There are 3 ways to turn a row about zero (a turn may also mirror it). The second row of each pair is the first, turned, with some noise. The first 18 pairs use one turn. New pairs use 2 turns, one after the other, and a turn may come again.
In the rows, 128 means zero.
Some pairs, each with its turns in order after it:
[123  64 117 128 124]
[117  87 101 112  99] : k585

[ 97  88 164 125 109]
[159 114 103  81  98] : k585

[153  87 147 153 147]
[134  77 133 139 100] : k366

[155  93 143 114 144]
[153 136 164 124 102] : k618

[124 139 111 141 126]
[116 121 110 141 131] : k618

[127  88 125  78 121]
[169 110 130  94 103] : k618

[132 114  64 103 115]
[144 131 169 134 187] : k366

[120 154 131 139 111]
[137 160 121 133 131] : k585

[138 163 104 109 123]
[111 159 150 132 142] : k366

[ 98 114 177 131 177]
[153 116 178  80 105] : k585

[132 125 147 125 191]
[ 88  92 136  96 107] : k366

[149  47 119 133 102]
[129  69  81 135  88] : k585

[150 112 118 145 136]
[117 129 145 150 106] : k618

[129 128 137 117 138]
[111 123 124 126 127] : k366

[161 192 114 154 125]
[ 92 102 140 178 172] : k618

[123 135 143 100 131]
[149 121 132 112 147] : k618

[128 140 104 136 151]
[128 133 152 104 131] : k366

[133 102 133 127  49]
[159 127  56 137 119] : k585

New pairs, each followed by its turns in order:
[144 133 140 124 131]
[113 134 116 116 125] : k366 k618

[135 133 127 117 127]
[133 128 123 117 123] : k366 k366

[111 143 209 112 130]
[175 161 137 111 186] : k366 k366

[ 49 154 139  77 125]
[ 82 114 201 115 167] : k618 k366

[136 136 129 116  61]
[138 138 193 116 136] : k585 k366

[131 113 209 146 124]
[ 63 159  91 115 115] : k618 k366

[ 63 153  90  69 137]
[208 131  90 131 170] : k585 k618

[117 176 152 132 138]
[120  98  96 111 156] : k366 k618

[120 138 123 139 145]
[136 137 142 119 117] : k618 k366

[112 118 144 133 122]
[123 136 137 151 141] : k585 k366

[168 116 130 147 132]
[136 127 113 143  85] : k585 k585

[125 147 155  83  65]
[206 131 131  98 111] : k618 k618

[ 81 138 117  93  98]
[ 83 143 168 132 150] : k366 k585

[151 192  77 110 104]
[ 85  85 130 112  61] : k618 k585

[115 173 132 147 105]
[129 166 152 153 145] : k585 k585

[100 139 165 135 184]
[139 128 170  78 165] : k585 k618

[ 47 130 133 156  72]
[130  41  96 142 170] : k585 k618

[200 142 157 134 123]
[118 101  69 124  84] : k618 k366

[ 82 126 132  62 121]
[ 91 109 176 156 164] : k618 k366

[122 104 135 128 135]
[120 147 128 146 129] : k618 k366

[160 123 155 127  55]
[108 172 128 183  81] : k366 k585

[150 141 123 146 116]
[123 146 133 149 111] : k585 k585

[130 104 135 129 145]
[139 113 109 121 119] : k585 k585

[125 125 137 114 133]
[135 125 130 117 140] : k366 k366

[135 157  97 122 146]
[115 149 130 153  97] : k618 k618

[130 145  73 112 209]
[113 103  48  77 125] : k585 k366

[195 127 139 126 145]
[ 99 173 157 131  92] : k585 k618

[146 153 209 126 168]
[171 139 209 130 146] : k618 k585

[155 209 126 147 122]
[143  81 114  62 108] : k618 k366

[146 112 135 119 132]
[146 113 117 124 123] : k366 k366

[135  47 171 133 112]
[111 135 127 150  42] : k366 k618

[130 131 124  87  92]
[168 119 139 107  99] : k618 k618

[121  47 165 131 128]
[144 104 131 198 175] : k585 k366

[119 138 131 147 134]
[139 148 129 128 134] : k585 k585

[128  69 134 107  53]
[153  96  63  83 168] : k618 k585

[124 141 145 127 126]
[137 147 131 125 139] : k366 k366

[110 133 121 155 181]
[163  98 140  86 127] : k366 k618

[144 129 180 120 135]
[161 128 164 115 149] : k618 k585

[114 159 141 151  89]
[ 97 135 139  81 129] : k618 k585

[154 124 124 142 128]
[107 144 131 114 130] : k618 k618

[ 90 113 144 122  87]
[102 140 127 128 180] : k618 k366

